The rows of each matrix lie in a flat space through zero, up to rounding. After each matrix: how many dimensions does the smallest such space have?

[[-76 -25 -22 -12  42  10 -11 -24 -15  16  18  10   6  -7 -16 -34  -3  23]
 [-25 -99 -43  15   4  21 -11  16  -2 -16  14 -10 -32 -23  14 -24  -2  17]
 [-22 -43 -44   3 -27 -13   2  -7  17 -70  -2 -10 -22 -36  38  -2 -10 -14]
 [-12  15   3 -59  15 -23  -2  31  46   4 -15   5  28 -28  18 -43 -16  15]
 [ 42   4 -27  15 -87  -7 -16   4 -22  24  39  41  -5 -12   3  32  38   2]
 [ 10  21 -13 -23  -7  48  30 -32 -35  42 -41  17   7  61   3 -46  22 -26]
 [-11 -11   2  -2 -16  30 -90   7  41  14  11  28 -40  22 -31   1  -1   9]
 [-24  16  -7  31   4 -32   7 -65 -20   8  41 -30  -6 -14   0  30  19 -13]
 [-15  -2  17  46 -22 -35  41 -20 -54 -28  22   9  -7 -32  19 -17   1   2]
 [ 16 -16 -70   4  24  42  14   8 -28 -77  22  22  11  24  13 -15  19 -17]
 [ 18  14  -2 -15  39 -41  11  41  22  22 -79   0  20 -20  -9  -1  29  37]
 [ 10 -10 -10   5  41  17  28 -30   9  22   0 -67  13   5   6 -38  45   6]
 [  6 -32 -22  28  -5   7 -40  -6  -7  11  20  13 -76 -42  -8 -23  -3  29]
 [ -7 -23 -36 -28 -12  61  22 -14 -32  24 -20   5 -42 -39 -28 -12 -39   3]
 [-16  14  38  18   3   3 -31   0  19  13  -9   6  -8 -28 -76  19   3 -21]
 [-34 -24  -2 -43  32 -46   1  30 -17 -15  -1 -38 -23 -12  19 -78 -21  50]
 [ -3  -2 -10 -16  38  22  -1  19   1  19  29  45  -3 -39   3 -21 -44  22]
 [ 23  17 -14  15   2 -26   9 -13   2 -17  37   6  29   3 -21  50  22 -97]]
	15

[[ 13 -32  50  47 -15  91 -15  66 -10   1 -16  11   8 -10  25 -19 -38  78]
 [-32  34  -9 -23  18  10 -21  12 -23  18   7   9 -12 -33 -29  -4 -44 -15]
 [ 50  -9  29 -35   1 -10   2  -8   5 -57  18  -4 -34  36 -18   4   1 -12]
 [ 47 -23 -35  26 -26  13  27  -2   8  17 -14  14  -3  28 -13  19  15  -2]
 [-15  18   1 -26  45 -28 -30 -27  33  25   2  -7 -29   4 -30  -5  15 -43]
 [ 91  10 -10  13 -28  16  15 -13  19 -21 -12   2 -12  37 -29  37  -1 -35]
 [-15 -21   2  27 -30  15  41  35 -12  14  11  40  15   4  47 -12  10  41]
 [ 66  12  -8  -2 -27 -13  35   1  -8  -3  23  21 -30  37 -10  33   4 -20]
 [-10 -23   5   8  33  19 -12  -8  32  43 -41   3 -12 -14  -1 -18  20  -7]
 [  1  18 -57  17  25 -21  14  -3  43  50 -12   2  -8  48 -33   3  50 -46]
 [-16   7  18 -14   2 -12  11  23 -41 -12  17  -9  -4 -13  23  -5 -11  24]
 [ 11   9  -4  14  -7   2  40  21   3   2  -9  12   6  18  22  -2  23  -5]
 [  8 -12 -34  -3 -29 -12  15 -30 -12  -8  -4   6  16 -11  -6  16  -3 -10]
 [-10 -33  36  28   4  37   4  37 -14  48 -13  18 -11 -26  44 -16  -3  56]
 [ 25 -29 -18 -13 -30 -29  47 -10  -1 -33  23  22  -6  44   9   4  31   1]
 [-19  -4   4  19  -5  37 -12  33 -18   3  -5  -2  16 -16   4 -11 -28  36]
 [-38 -44   1  15  15  -1  10   4  20  50 -11  23  -3  -3  31 -28  37  27]
 [ 78 -15 -12  -2 -43 -35  41 -20  -7 -46  24  -5 -10  56   1  36  27  -8]]
	10

[[ 35  44   9  14 -12  -8  15   8  -2   3  44  -9 -41 -71  19 -26  61  32]
 [ 44  76   1  14  -2 -30  19  -3 -20 -21  27  18   0 -12  90 -34  31  45]
 [  9   1  -7   4  17 -31 -34  -2 -21 -35 -20  10  85  86  62 -41 -95 -15]
 [ 14  14   4  -3 -18  -1   3   5  -4  -9   1   2  18  17  23 -18  -3  -4]
 [-12  -2  17 -18 -52  47  46   7  22  36   2  -4 -65 -55 -60  41  95  -5]
 [ -8 -30 -31  -1  47 -16 -37 -11  -3 -20  -5  -3  23  39  -2   5 -65  -8]
 [ 15  19 -34   3  46 -37 -24 -18 -20 -41  -4  20  45  67  72 -12 -63  15]
 [  8  -3  -2   5   7 -11 -18   3  -5 -10   5  -6  21  11  11 -22 -29  -5]
 [ -2 -20 -21  -4  22  -3 -20  -5   3 -10   4  -6   2  13 -12   6 -26  -7]
 [  3 -21 -35  -9  36 -20 -41 -10 -10 -38 -13   4  58  84  30 -11 -89 -19]
 [ 44  27 -20   1   2  -5  -4   5   4 -13  59 -19 -45 -57   7 -22  44  22]
 [ -9  18  10   2  -4  -3  20  -6  -6   4 -19  19   6  13  24  12  11  12]
 [-41   0  85  18 -65  23  45  21   2  58 -45   6   8 -39 -33  -3  43 -12]
 [-71 -12  86  17 -55  39  67  11  13  84 -57  13 -39 -73 -74  49  85   0]
 [ 19  90  62  23 -60  -2  72  11 -12  30   7  24 -33 -74  54 -18 112  49]
 [-26 -34 -41 -18  41   5 -12 -22   6 -11 -22  12  -3  49 -18  53 -32  -7]
 [ 61  31 -95  -3  95 -65 -63 -29 -26 -89  44  11  43  85 112 -32 -97  31]
 [ 32  45 -15  -4  -5  -8  15  -5  -7 -19  22  12 -12   0  49  -7  31  24]]
	5

[[ 23  36   1  -5  20  30 -13  -7 -16  30  10   0  -1  11 -17   1 -19  10]
 [ 36   0  16 -23  50  52 -50 -42 -24  20  -7 -20 -13 -24  -8   5 -84 -25]
 [  1  16 -22  50 -38 -31  15  12  -2  10  11  17  -6  24 -28  31  73  -3]
 [ -5 -23  50 -55 -40  46 -38  11  14   7  46  45  12 -19   0   2  22  48]
 [ 20  50 -38 -40  36   6  28 -17  11 -10 -58 -10 -22  23  14  -7 -77 -20]
 [ 30  52 -31  46   6   5  -4   0 -30  19 -13 -19   3  19 -32  15   1  -7]
 [-13 -50  15 -38  28  -4 -16 -20  18 -13 -15  -4   7 -31  25   0 -68 -32]
 [ -7 -42  12  11 -17   0 -20   3  -8 -36 -12 -23  10 -36  13  -9  -1  -6]
 [-16 -24  -2  14  11 -30  18  -8   2   7  16   5 -25   3  -8  10  38 -18]
 [ 30  20  10   7 -10  19 -13 -36   7  33  18  30 -43  30 -12  28  13 -10]
 [ 10  -7  11  46 -58 -13 -15 -12  16  18  29  39 -15  24 -13  43  65  -7]
 [  0 -20  17  45 -10 -19  -4 -23   5  30  39  19 -26  19  -8  23  52 -17]
 [ -1 -13  -6  12 -22   3   7  10 -25 -43 -15 -26 -28 -22  -5 -15  51  11]
 [ 11 -24  24 -19  23  19 -31 -36   3  30  24  19 -22 -10 -11  25 -23 -24]
 [-17  -8 -28   0  14 -32  25  13  -8 -12 -13  -8  -5 -11 -18   9  20 -16]
 [  1   5  31   2  -7  15   0  -9  10  28  43  23 -15  25   9 -11  32  25]
 [-19 -84  73  22 -77   1 -68  -1  38  13  65  52  51 -23  20  32  29   8]
 [ 10 -25  -3  48 -20  -7 -32  -6 -18 -10  -7 -17  11 -24 -16  25   8 -27]]
	8

[[   9    4    0   -8    4  -25   -1  -11    8   -5    5   -1    4  -30
    -6   30    1   -2]
 [   4   30  -26  -25    1  -25   36  -14   -7  -14   28   28  -13  -13
   -13   16  -27    5]
 [   0  -26   24   20    1   12  -33    8   10   10  -24  -27   14   -1
     9   -1   25   -6]
 [  -8  -25   20   24   -3   33  -27   17    1   13  -24  -21    8   27
    13  -29   20   -3]
 [   4    1    1   -3    2  -11   -2   -5    4   -2    1   -2    2  -14
    -2   14    1   -1]
 [ -25  -25   12   33  -11   76  -16   37  -17   21  -26  -12   -3   84
    21  -86   11    2]
 [  -1   36  -33  -27   -2  -16   47  -10  -14  -14   34   38  -20    3
   -13    0  -35    8]
 [ -11  -14    8   17   -5   37  -10   18   -7   10  -14   -7   -1   39
    10  -40    7    1]
 [   8   -7   10    1    4  -17  -14   -7   11   -1   -6  -12    9  -27
    -1   26   11   -4]
 [  -5  -14   10   13   -2   21  -14   10   -1    8  -13  -11    4   18
     8  -19   10   -1]
 [   5   28  -24  -24    1  -26   34  -14   -6  -13   27   27  -12  -15
   -13   17  -25    5]
 [  -1   28  -27  -21   -2  -12   38   -7  -12  -11   27   30  -16    4
   -10   -2  -29    7]
 [   4  -13   14    8    2   -3  -20   -1    9    4  -12  -16   10  -14
     3   13   15   -4]
 [ -30  -13   -1   27  -14   84    3   39  -27   18  -15    4  -14  102
    18 -103   -4    7]
 [  -6  -13    9   13   -2   21  -13   10   -1    8  -13  -10    3   18
     7  -20   10   -1]
 [  30   16   -1  -29   14  -86    0  -40   26  -19   17   -2   13 -103
   -20  104    2   -6]
 [   1  -27   25   20    1   11  -35    7   11   10  -25  -29   15   -4
    10    2   27   -6]
 [  -2    5   -6   -3   -1    2    8    1   -4   -1    5    7   -4    7
    -1   -6   -6    2]]
	2
